There are 7 hidden switches. A switch that is on adds its own fixed numbers to the row, and there is some noise. The rows also spread widely along 10 directions, which tell nothing about the answers.
Known rows, each followed by its switches (1 for on, 0 for off):
[  1  15 -25  21  -3  38   3 -19  34 -33 -16  20 -15  -8 -28  20 -19 -32
 -18  39  24  46 -33   1 -35]
0 0 0 0 1 0 0
[ 21 -21  -9  19  24   0 -28   2 -27  10  30 -47  47 -17   3   3  34 -42
   8 -48 -26 -33  28   1  -3]
0 1 1 0 0 1 1
[ 15 -11 -22   4  48  -3 -31  -5 -29  11  39  -6  31  12  -2   1  49 -36
  41 -61 -13 -15  14   5 -14]
1 0 1 0 0 1 1
[ 13 -20  22   7 -13  30   2  -2 -28 -48  19 -35   4   9 -22  21  53 -62
   9 -49  31 -74   7 -35  33]
0 0 1 1 1 0 0
[-22  26  31  -4  40   9 -30  -4  14 -32 -25  26 -15  -3 -10  -6  11 -22
  49  11   3  -4  11  26   6]
0 0 0 1 0 0 0
[ -9 -22   1  23  -4   1   3  -3   6 -24  10 -16  29 -19   9   4  15 -37
 -13 -17  -8 -19   9   3 -17]
0 1 0 0 1 1 0
[ 13 -18  25  39   8 -37  -7  37 -31  19   5 -44  58  -1  23 -37  -1  10
   2 -30 -46 -22   4  45 -16]
1 0 1 1 0 1 0
[ 25  -2 -33  56 -15  36  -1  18  20  -7 -29 -24   9   1 -25  16 -38 -26
 -61  -3   5  59 -37  25 -69]
0 0 1 0 0 0 1
[-17  13   2   6  24  -6  -6  -6  14 -15   2   3  12   1  -2  -4  13 -17
  19 -18 -12   5  -7   8 -13]
1 0 0 0 0 0 0
[ 35   6 -25   6  27   5 -34  -8 -38  19  35 -10  22   3  -5   9  22 -28
  17 -27   5  11  10   4  -6]
0 0 1 0 1 0 1
[-23  -9  21   1  42 -26   4   9   5 -31   6  48  12  24  15 -11  39 -14
  -3 -56  13   1  -3  26  -8]
0 0 1 1 0 0 0
[ -5 -19 -21  37  30  14 -11  -1   1  -8   9 -14  14  -4 -33  -2  28 -34
  60   4 -16  -7 -15 -11 -10]
0 0 1 0 1 1 1
[  5 -37  24  19  13  13  12  24  -6 -28   6  -2  23   9 -22  -8  36 -20
  30 -12  14 -57   2 -25  26]
0 0 1 1 0 0 1
[ -5 -17  -1  57 -12   0  13  21  15 -24 -20  -5  13   8  -3 -13 -17   0
 -28   0   1  27 -41  26 -52]
0 1 0 0 1 1 0
[  7 -15   2  25  30  11 -31  31 -12  -7 -11 -31   4  14  -4   2  36 -48
  15 -30 -10 -12  -5   9  -5]
0 0 1 0 1 1 0
[ -7 -10 -18  27  -8  31  -1   8  23  -4   1 -15  15 -19  -3   0 -14 -46
  19   5 -25 -11  13  -3 -23]
0 0 0 0 0 0 0
[ -5 -20   0  31  18  -8   7   5  -3 -15  16   8  28  -4  -8 -10  22 -18
  11   7  -3  -6 -11  -6   1]
0 1 1 1 1 0 0
[ -4   6 -37   7  54  13 -60 -19   2  11  20 -34  21 -32   4  11  32 -83
  50 -29 -67  -1  34  17 -19]
0 1 0 1 0 1 0
[ 14 -36 -53  51  -3  43  -8   2   1  15  39 -50  32 -27 -28  -6  10 -60
  85  34 -50 -38  -3 -52  -4]
0 1 0 0 1 1 0
[-30  -7  -9  31  -3 -16  18   4  33 -24 -15  -1  19   0  14   1  -4 -24
 -43 -25 -16  38 -21  27 -55]
1 0 0 0 1 0 0
[ 15   3 -10   7   0  18  -5 -13 -10  -2  27  -2  26 -14  -4  11   3 -34
  -6 -12   7 -12  16  -2 -13]
1 0 1 0 0 0 0
[ 44 -23  -5  -4 -16  21  12 -15  -6  -3  41   8  49 -31  -2   2  -7  -9
  -1  57  20 -31  11 -31  16]
0 0 0 0 1 1 0

New rows. What belongs after each?
[  4 -11  12 -12  56 -12 -46  33  15  16 -21   3  32 -22  40  -5  22 -37
  -5  26 -27   7  39  33   4]
0 0 0 0 1 1 0
[ -7 -16   5  17 -17  20  16   6   2 -26  15 -17  12   4  -8  -4  13 -33
  22 -39  -1 -47   5 -21   0]
0 0 0 0 0 0 0
[-46  -1 -25  61  37 -46  19  15  18 -18  -1 -18  14  35 -11 -32  26   6
  10 -69 -46  44 -75  15 -38]
0 1 1 0 0 0 0
[ 41 -20  38  18 -11  -4  -8  40 -28  -1  -4  -6  38   2  27 -15  -4   8
 -37  12  18 -21  13  19  10]
0 1 0 1 1 0 0
[-30  12   3 -11   2  -8 -11 -45  -4 -38  21 -12  11 -18  12  28  29 -54
 -15 -85   2  -7  38  26 -26]
0 0 0 0 1 0 1
[-34 -24  -5  56   0  -7  23  10   9  -9  14  11  26 -11  -4 -24  -4 -12
  36   8 -18  -5  -6   1 -24]
0 1 1 0 1 0 0
[ 24 -22 -43  11  34  40 -22 -13  12   8  30  -5  26 -29 -29   8  24 -60
  77  68 -28 -20   1 -45   9]
1 0 0 1 1 1 0
[-32 -37  15  -3   9 -27  29 -28   4 -35  52  25  49 -27  18 -10  42 -21
  25 -22   0 -58  29 -20  14]
0 1 0 0 1 1 0
[ 47  -7  51  20 -28  10   0  40  -6  10 -23   3  49 -32  23 -22 -56  34
 -51  85  22 -15  28  24   9]
0 1 0 0 0 0 0
[-26  10  26   4  56  -7 -32  19   2 -35 -32   2 -19  37  -5  10  55 -38
  -2 -84  14   5  -6  31  -9]
0 0 1 0 0 0 1
[-21 -40   5  60 -43  19  41   8  20 -56  -7 -29  12   1 -17   4   3 -33
 -24 -30   6 -29 -32 -12 -37]
0 1 0 0 1 1 0
[-15 -17  -5  21  36  -7  -9   3  20 -18   4   1  27 -12   3 -11  23 -31
  15  -7 -31  -2  -6  10 -18]
0 1 0 1 0 1 0
[ 17   1 -12  19   6  22 -18  -1  -4 -15  10 -16  12  -2  -4   9   8 -40
  -1 -24  -7  -3  -1   2 -17]
0 1 0 1 0 0 0
[  1   6  -3  19 -26   4  10 -36 -20 -24  30 -32  18 -12 -24   3  -1  -9
  22 -29   5 -18  -3  -5  -8]
0 0 0 0 1 0 1
[ -7  -8  33  57 -38  17  16  16 -19 -32  -8 -70  10  -6 -34 -19  -8 -14
  38 -22 -18 -62 -12   0   9]
0 0 1 1 0 0 0
[-27 -29  26  35  29 -45  10  10 -24 -27  23 -23  36  25  -5 -29  55   7
  36 -88 -13 -46 -14   4   5]
0 1 1 0 0 1 1
[ 33   1  15  -5  52 -52 -13   8 -21  15  31 -16  62   2  11 -40  30  45
  19  16 -20 -14 -23  -6  45]
0 1 0 0 0 1 0
[-19 -21   3   7  22  -1   7  10  49 -25 -18  13  28 -19  12  -1   5 -29
 -29  10 -13   7   1  14 -23]
0 0 0 0 0 1 0
[  5 -30  19  50   5 -34  25  30 -46 -11  33   7  33  45   3 -38  36  22
  27 -50  11 -29 -34  -3  -2]
1 1 1 1 1 0 0
[ -6   1 -23  26  16 -19  -3 -20 -16   1  40 -30  36 -12  -2  -5  23 -25
  10 -34 -26   3  -7  -3  -5]
0 1 1 0 1 0 0
[-24 -42  -6  25 -17  26  29  -1  38 -53  -6  27  11  -6   3  28  16 -57
 -53 -31  31   0   6  -8 -46]
0 1 0 0 1 0 1
[ -5 -32  24  14  24  28  -7  23  11 -47 -15  34  -6  26  -5  12  42 -40
   3 -43  41 -34   7  -3 -16]
0 1 0 0 0 1 1
[-13 -14 -19  26  31   9 -32  26  13  26   5 -35  34 -30  17 -13   9 -56
  47   1 -68 -18  38  -1  -5]
0 1 0 0 0 0 0
[-11  -1   3  19 -10  15  -8 -32  -4 -56   2 -35  -2  -5 -21  28  22 -51
 -10 -66   6 -10  -6  22 -36]
0 0 0 1 1 1 1
[ -4 -15   6  -9  37 -25   6  -8  11  -5  28   2  52 -26   5  -9  39  -9
  19  43 -14 -26   7 -38  43]
1 1 0 0 1 0 0
[ 29 -17 -26  10  51  43 -42  39   9  19  -8  13   4  14 -10   0  20 -43
  50  21  -4   2   4 -21   1]
0 0 0 0 0 0 1
[  0  -6 -26  34  27  27 -45  18  23   7 -30 -50  13 -18  -3  10  -2 -61
  13 -16 -53  20  10  32 -47]
0 0 0 0 0 1 1
[ 17 -23  11   9  38   8 -17  18  -4 -40  -8  32   2  42  -1  11  49 -24
 -24 -58  38  -1 -20  12 -22]
0 1 0 1 0 1 1
[ 27 -20  16  -4  13  -3   4  11   1 -20   7 -10  36   1  -4  -4  21  -4
 -17  -4  10 -24  -5 -14  22]
0 0 0 1 0 0 1
[  4  -7  14   3  35  24 -42   6 -17 -16   1 -36   1  -6 -10  16  55 -70
  42 -21  -3 -49  24 -10  28]
0 0 1 0 1 1 0
[ -1 -36 -20  35   6   3  -6  18  -3  12  23  -3  37 -14  24 -12   5 -39
  22 -10 -33 -12  21   9 -34]
0 1 0 0 1 1 0
[-12 -17  11  24   9 -24   3  11 -20  -9  14 -10  29   8  14 -10  22 -15
  -2 -62  -3 -12  13  23 -17]
0 0 1 0 1 0 1
[-15 -15 -10  32  30  15   7  20  23 -20  -6  26   7  11 -13  -3  21 -29
   8   0   8   4 -21 -12 -13]
0 1 1 0 0 0 0
[  2   7 -15   7  42   5 -18 -22  12  -6  15 -15  22 -27 -28  -3  20 -25
  43  32 -22  -6 -10 -11  18]
0 0 1 0 0 1 0
[ 29  32  34 -17  26  12 -42 -18 -49 -16  12 -12   0   6 -21  11  32 -11
  30 -32  40 -37  24   8  37]
0 0 1 0 0 0 1
[  5 -16  34 -11  45 -34 -17   6 -23  -4  26  -7  40  -8   9 -32  49   2
  69  13 -20 -56  15  -8  57]
0 0 0 1 1 1 0
[ 49  -7  19 -17  49 -43 -21 -12 -45  11  43  -1  62  -9   0 -19  37  29
  13  18   8 -14   0   6  45]
0 0 1 1 1 1 1
[-18 -11   0  -3  57 -32   9 -16  28 -23  21  25  39 -11  -6 -18  42   6
  28  21 -12  -7 -22 -20  24]
0 1 0 0 0 1 0
[-31   2  -1  21  28 -20  -6 -11   8 -31  -3 -12   7   4  -3   2  31 -33
  -3 -50 -13  15 -18  30 -27]
0 0 1 0 1 1 0
[ 17 -18 -21  16  31  27  -5   7  24 -12   3  -7  18  -8 -28   6  23 -37
  10  30  -3  -6 -26 -28   5]
0 0 1 0 0 1 0
